There are 9 hidden switches. A switch that is on adds its own fixed numbers to the row, and there is some noise. The rows also spread widely along 9 directions, which tell nothing about the answers.
Some rows, each with its switches (1 for on, 0 for off) after it:
[-1.76 -1.32  2.38 -5.50  0.51  1.16  0.46 -3.38 -3.11  0.40 -3.23 -2.23
 -0.99  2.53  2.34 -3.35  3.47 -2.00 -0.39  1.93 -0.09 -1.00 -0.30]
0 0 1 1 0 0 1 0 1
[-1.48  2.45 -0.11 -1.35 -1.68  0.57  0.85 -0.62  0.78  0.05 -3.03 -2.62
 -0.04  1.93  3.26 -2.61  1.10 -0.72  2.54  1.10 -0.93 -0.75 -1.19]
1 1 0 1 1 0 1 0 1
[-4.44 -1.44 -1.23  5.65 -0.49 -0.30 -1.30 -2.83  1.06 -2.52 -0.12 -1.58
 -1.86  0.53  0.34  1.31  1.34  2.40 -0.03 -0.63 -0.46  0.00 -0.41]
1 1 1 1 1 0 1 0 1
[-0.93 -2.11 -0.43  1.34  1.33  1.43 -1.68 -4.65  2.89 -1.90  1.16 -1.04
 -3.99  1.65 -1.69  0.28 -0.21  4.95 -1.62  1.30  0.80  1.03 -1.45]
0 0 1 0 0 0 1 1 0
[-5.10  1.25 -2.38  1.56  2.78  0.22  2.45  0.78 -0.70  2.53 -0.28 -0.99
 -2.21 -0.71  0.33  0.88 -2.27  4.70  1.43 -1.60  0.20  1.88 -0.30]
0 0 0 1 0 1 1 0 0
[-2.70  2.32 -3.67  2.11  3.38 -0.06  2.41  1.71  0.29  2.38 -2.77 -1.98
 -1.49  1.26  1.23  2.46  1.00  2.52  1.36 -2.05 -0.75  0.06  1.71]
1 1 1 1 1 0 1 1 0
[-7.35  0.52  0.16 -2.08  2.34  0.81  1.86  0.30 -5.13  2.84 -3.72  0.27
 -4.10  0.78  1.64 -0.19  0.94  2.29 -1.20 -0.77 -0.39  0.22 -1.10]
1 1 1 1 0 1 1 0 1
[ 1.21 -3.38  1.17  0.50 -1.85 -0.57  1.38  0.80  1.05 -2.58  2.17 -1.51
  1.67 -2.76  2.39 -0.63  0.32  0.99  1.75 -1.05  1.21  3.76 -1.97]
1 0 0 0 0 1 0 1 1
[ 1.31 -0.89 -0.04 -1.83  1.57  1.82  2.18  0.69  0.99 -1.38  0.35 -1.16
 -1.18  0.40 -0.75 -1.52  4.84  1.28 -2.20 -2.70  2.24  1.56  3.20]
1 1 0 0 0 1 1 1 1
[ 0.46 -1.31 -2.54  2.99  0.53 -0.02 -1.20  0.02  0.92  0.58  0.06 -1.42
 -0.71 -1.05  1.80 -0.36 -1.18  4.23  0.74 -0.83  2.45  2.00  0.43]
1 1 0 1 0 0 1 0 1
[ 2.78 -3.35  1.60 -0.19  0.00  1.06 -2.10 -1.53 -0.33 -3.38 -1.72 -0.07
 -0.81  0.27  2.62 -1.41  3.89  0.00 -3.68  0.77  2.68  0.84  2.60]
1 1 1 1 0 1 1 1 1
[ 1.56 -3.64 -0.34 -0.34  0.36  1.35  2.16  2.26 -1.35 -2.02  2.21  1.11
 -0.46 -2.79 -0.16 -1.69  2.69  1.22 -0.74 -3.72  1.97  1.68 -1.50]
1 1 0 1 0 0 0 1 1
[-2.56 -0.53  0.46 -3.24 -0.46 -1.01  1.11 -1.62 -4.10  1.94 -3.25 -2.28
 -0.77  0.04  3.00 -0.83  0.61 -0.18  0.20  0.24  1.17  1.12 -0.55]
1 1 0 1 0 0 0 0 1
[ 0.70 -3.27 -2.50 -1.13  4.21 -0.08 -1.56  4.70 -1.38  6.76 -3.12 -0.27
 -2.60  3.70  4.79 -0.46  2.41  1.19 -0.05 -3.50  2.14 -3.30  0.81]
1 1 1 0 0 1 1 1 1
[ 2.28  0.75  0.81  2.69 -0.51  2.69 -4.81  1.46  1.63 -2.69  1.18  2.70
 -3.62  1.75 -0.70 -2.83  0.91  1.75 -2.96  1.10  1.13 -2.55 -0.57]
1 0 0 0 0 0 0 0 1
[-1.48  0.29  0.42 -1.25 -0.39  2.01  3.21  0.01  1.91 -1.85  0.70 -2.74
 -0.37 -0.29  0.78 -2.98  3.02  0.02  2.39 -1.80 -0.17  1.04 -0.99]
1 0 0 1 1 1 1 0 1
[-3.16  2.41  0.68  3.66 -0.86 -0.02 -1.29  0.35  0.07 -2.08 -0.48  1.42
 -0.38 -0.16  0.52  0.10 -3.00  1.88 -0.01  2.65 -1.28 -0.43 -1.43]
0 0 0 0 0 0 1 0 0
[-0.43 -2.45 -3.19  0.87  2.81  1.81 -0.70  2.99 -0.14  3.34 -0.52  0.42
 -3.59  2.53  1.14 -1.83  1.42  2.84  0.36 -3.89  1.77 -2.44 -1.92]
1 1 0 1 0 0 1 1 1
[-1.82 -0.94  2.18 -4.15  1.10  0.14  1.27  1.20 -2.34  1.71 -2.37 -0.40
  0.12  0.87  3.40 -1.36  1.42 -1.64  1.15  0.82  0.00 -0.76 -0.84]
0 0 1 0 0 1 1 0 0
[-0.51  0.16 -1.59  0.23  3.99  1.88 -0.92  2.35  0.07  3.44 -1.54  0.24
 -4.11  1.76  1.01 -1.10  1.42  3.05 -1.85 -2.64  3.27 -1.76  2.09]
1 1 0 1 1 1 1 0 0
[ 2.88  0.26  1.78 -0.92 -0.37  0.90  1.47  1.34 -1.36 -3.98  0.24  0.92
  1.27 -3.26  0.17 -0.78  3.75 -1.80 -2.65 -1.13  2.47  1.45  3.50]
1 1 0 1 1 0 0 0 0
[-4.26 -2.16  1.40  0.35 -3.20 -1.97  1.81 -3.17  0.31 -0.89 -1.70 -3.59
  1.52 -0.23  4.72  0.56  1.29 -2.76  3.55  0.01  0.43  0.47 -3.48]
1 1 0 1 1 1 0 0 0

New rows, each followed by its switches (1 for on, 0 for off):
[-2.36  0.48 -0.43 -1.79 -0.89 -0.75  1.26 -3.24  3.26  0.55 -2.58 -5.39
 -0.82  3.18  3.34 -0.45  0.67  1.63  2.42  0.70 -0.29  1.06 -1.43]
1 1 0 0 1 1 1 1 1
[ 1.56  1.67  1.56 -8.78  1.88  2.35  4.69  1.79 -1.66  0.65 -1.28 -1.25
 -0.32 -0.13  0.60 -3.93  3.35 -0.04 -0.07  0.00 -0.19  2.51  2.01]
0 0 1 0 0 1 1 0 1
[-1.40 -2.13  1.82 -2.73 -1.15 -0.53  1.99 -0.68 -3.08 -0.17 -3.27 -0.71
  0.95 -0.21  3.82 -0.32  4.20 -4.16  0.26 -0.05  0.98 -0.07 -0.08]
1 1 1 1 0 1 0 0 0
[-5.37  1.66 -1.97  2.60  0.56 -0.21  2.55  2.04 -0.71  0.93 -1.60  0.30
 -1.97  0.30  1.30  2.12 -0.21  1.21  1.13 -1.90 -1.31 -0.08 -2.17]
1 1 0 1 0 1 0 1 0
[ 1.82  0.96  3.32  3.35 -2.96  0.13 -1.35  1.65 -2.03 -6.04 -0.37  2.41
  2.84 -3.14  1.97 -0.35  1.57 -4.01 -1.81  2.43  0.35 -0.11  1.86]
1 0 0 1 0 0 0 0 0
[-4.31  1.86  0.28 -2.16 -0.55  2.94  1.56 -1.29  0.77 -0.33 -1.88 -1.25
 -3.36  2.54  1.12 -3.21  1.09  1.28  1.96  1.56 -2.03  0.36 -4.53]
1 0 1 1 0 1 1 0 1
[ 2.24 -1.06 -0.01 -2.17  0.91  1.56 -0.86  3.45 -0.82  0.76 -2.01  0.22
 -1.23  1.21  3.70 -3.19  0.97  0.85  0.15 -0.23  0.61 -1.20 -1.43]
1 1 1 1 1 0 1 1 1
[-1.52  1.33 -1.18  4.92  1.08 -0.40 -2.01  0.15  1.19 -1.38  0.17  0.42
 -2.58 -0.32 -0.40  2.79 -2.12  4.71 -1.96 -0.44  0.89  0.87  0.33]
1 1 0 0 1 0 0 1 0
[ 0.81 -2.84  3.65 -3.79 -1.72  1.59  0.36 -1.76 -0.42 -3.12  0.22  0.76
 -1.21  0.38 -0.03 -2.38  5.36 -3.24 -2.39 -0.79  2.95 -0.66 -0.50]
1 1 0 0 0 1 0 0 0
[ 2.04 -0.74 -1.85  0.42  1.56 -0.33 -2.40  1.19  0.23  2.36 -1.59 -1.62
 -0.91  1.59  2.12 -0.86  1.39  2.01 -1.22 -1.40  2.62 -0.82  3.02]
1 1 0 0 0 0 1 0 1
[ 0.18 -2.51  1.58  1.97 -1.80 -0.23 -1.01 -4.20  0.52 -3.53  1.13 -2.01
  0.88 -2.55  0.94 -0.79 -0.38  1.23  0.45  1.73  2.56  3.22 -0.95]
1 0 0 1 0 0 1 0 0
[-1.14 -1.88  2.45  1.02 -1.98 -0.48  0.17 -1.57 -2.52 -4.35 -0.10  0.59
  1.16 -3.83  1.71 -0.41 -1.46  0.74 -0.97  1.96  1.53  3.52 -1.39]
1 1 0 1 0 0 1 1 0
[-0.47 -3.56 -1.19  0.81  0.71  0.76  1.21 -3.25  2.07 -3.03  1.92 -2.03
 -1.54 -0.95 -0.81 -0.23  1.57  4.35 -1.58 -1.82  2.42  3.35  1.55]
0 1 0 1 0 1 1 1 1
[-2.45 -2.93 -0.61 -2.94  1.55  0.25  1.64 -1.55 -1.88  2.53 -1.08 -1.32
 -1.48  0.68  1.44 -1.40  1.03  0.99  1.06 -1.55  2.03 -0.61 -1.29]
0 1 0 1 0 0 1 0 0
[ 1.82  2.67 -0.07 -0.19  0.56  1.21  1.74  0.59 -0.63 -4.09 -0.53 -0.66
  0.19 -2.68 -0.67 -0.77  1.67  2.78 -2.70  0.48  0.61  4.60  4.88]
1 1 1 1 1 0 1 0 1
[ 2.75 -3.24 -0.33  0.71  2.22 -0.13 -2.51  1.99 -0.11  1.65  0.63  0.00
  0.35 -0.07  2.04 -1.27  0.54  0.72 -0.23 -1.18  3.29 -1.79  1.25]
0 0 0 0 0 0 1 0 0
[ 1.19 -0.86 -4.10  3.01  1.99  0.12 -1.35  0.45  2.04  2.65 -1.04 -1.38
 -1.99  1.78  0.65  1.38  2.07  1.91  0.08 -2.84  2.87 -1.26  2.59]
1 1 0 1 0 0 0 0 0
[ 0.20 -0.10  2.19  2.76 -1.52  0.97 -1.75 -0.69 -1.25 -4.85 -1.03  1.68
  0.80 -0.92  0.16 -0.56  3.36 -2.27 -3.45  0.96  1.69 -1.26  3.27]
1 1 0 1 0 0 1 0 0
[-0.26 -0.28  1.48 -2.26 -0.47  0.48  0.92  3.22 -1.43  0.85 -2.07  1.53
 -0.47  1.10  3.56 -1.35  1.50 -1.99  0.30 -0.60  0.70 -1.81 -2.52]
1 1 0 0 0 1 0 1 0
[ 4.52 -1.97  3.23 -3.07  0.67  0.80 -2.24 -1.89  1.13 -2.98 -0.75 -1.33
  0.49  1.03  2.38 -2.37  3.59 -1.14 -2.70  2.21  2.67 -0.16  3.79]
0 0 1 0 1 1 1 0 0
[-1.08 -0.62  1.88 -2.93  0.13 -0.44  0.46 -2.16 -1.51 -0.66 -1.82 -2.37
 -1.44  1.69  1.55 -0.44  3.23 -0.32 -1.62 -0.52  0.96 -0.04  0.65]
1 1 0 0 1 0 0 1 1
[-2.39 -1.45 -0.25  3.39  1.98 -0.63 -3.00 -1.11 -2.56  0.75  0.56 -1.42
 -2.34 -2.48  1.77 -0.29 -3.94  6.39 -0.96  0.07  2.68  3.07 -0.09]
1 0 0 1 1 0 1 0 1
[-0.02  1.03 -0.16  0.44  1.65  0.40  0.65 -0.13 -1.17 -1.07  0.26 -0.07
 -1.27 -2.25 -0.22  0.87 -0.05  2.67 -2.11 -0.20  1.87  2.80  3.51]
0 0 0 1 0 1 0 0 0
[-2.46 -2.41 -1.24 -0.73  1.06  0.63  3.23 -1.17 -2.00 -1.21  0.34 -0.98
 -2.53 -1.75 -1.31  0.60  2.26  3.20 -1.18 -2.65  0.69  3.90 -0.70]
1 1 1 1 0 0 0 1 1
[-3.28  3.64  0.71 -1.09  0.56  0.78  1.03 -3.80  0.94 -1.06 -2.39 -2.89
 -2.80  2.44  0.08  0.52 -0.70  2.74  0.21  3.44 -1.50  1.74 -1.00]
1 0 1 0 1 0 1 1 0
[ 0.36 -0.71 -0.97 -0.44 -0.93 -0.08  0.69 -1.49  2.84  0.61 -2.16 -3.27
  0.36  1.20  4.35 -0.79  1.10 -0.03  2.97  0.52  1.16  0.88 -0.84]
1 1 1 1 1 1 1 0 0
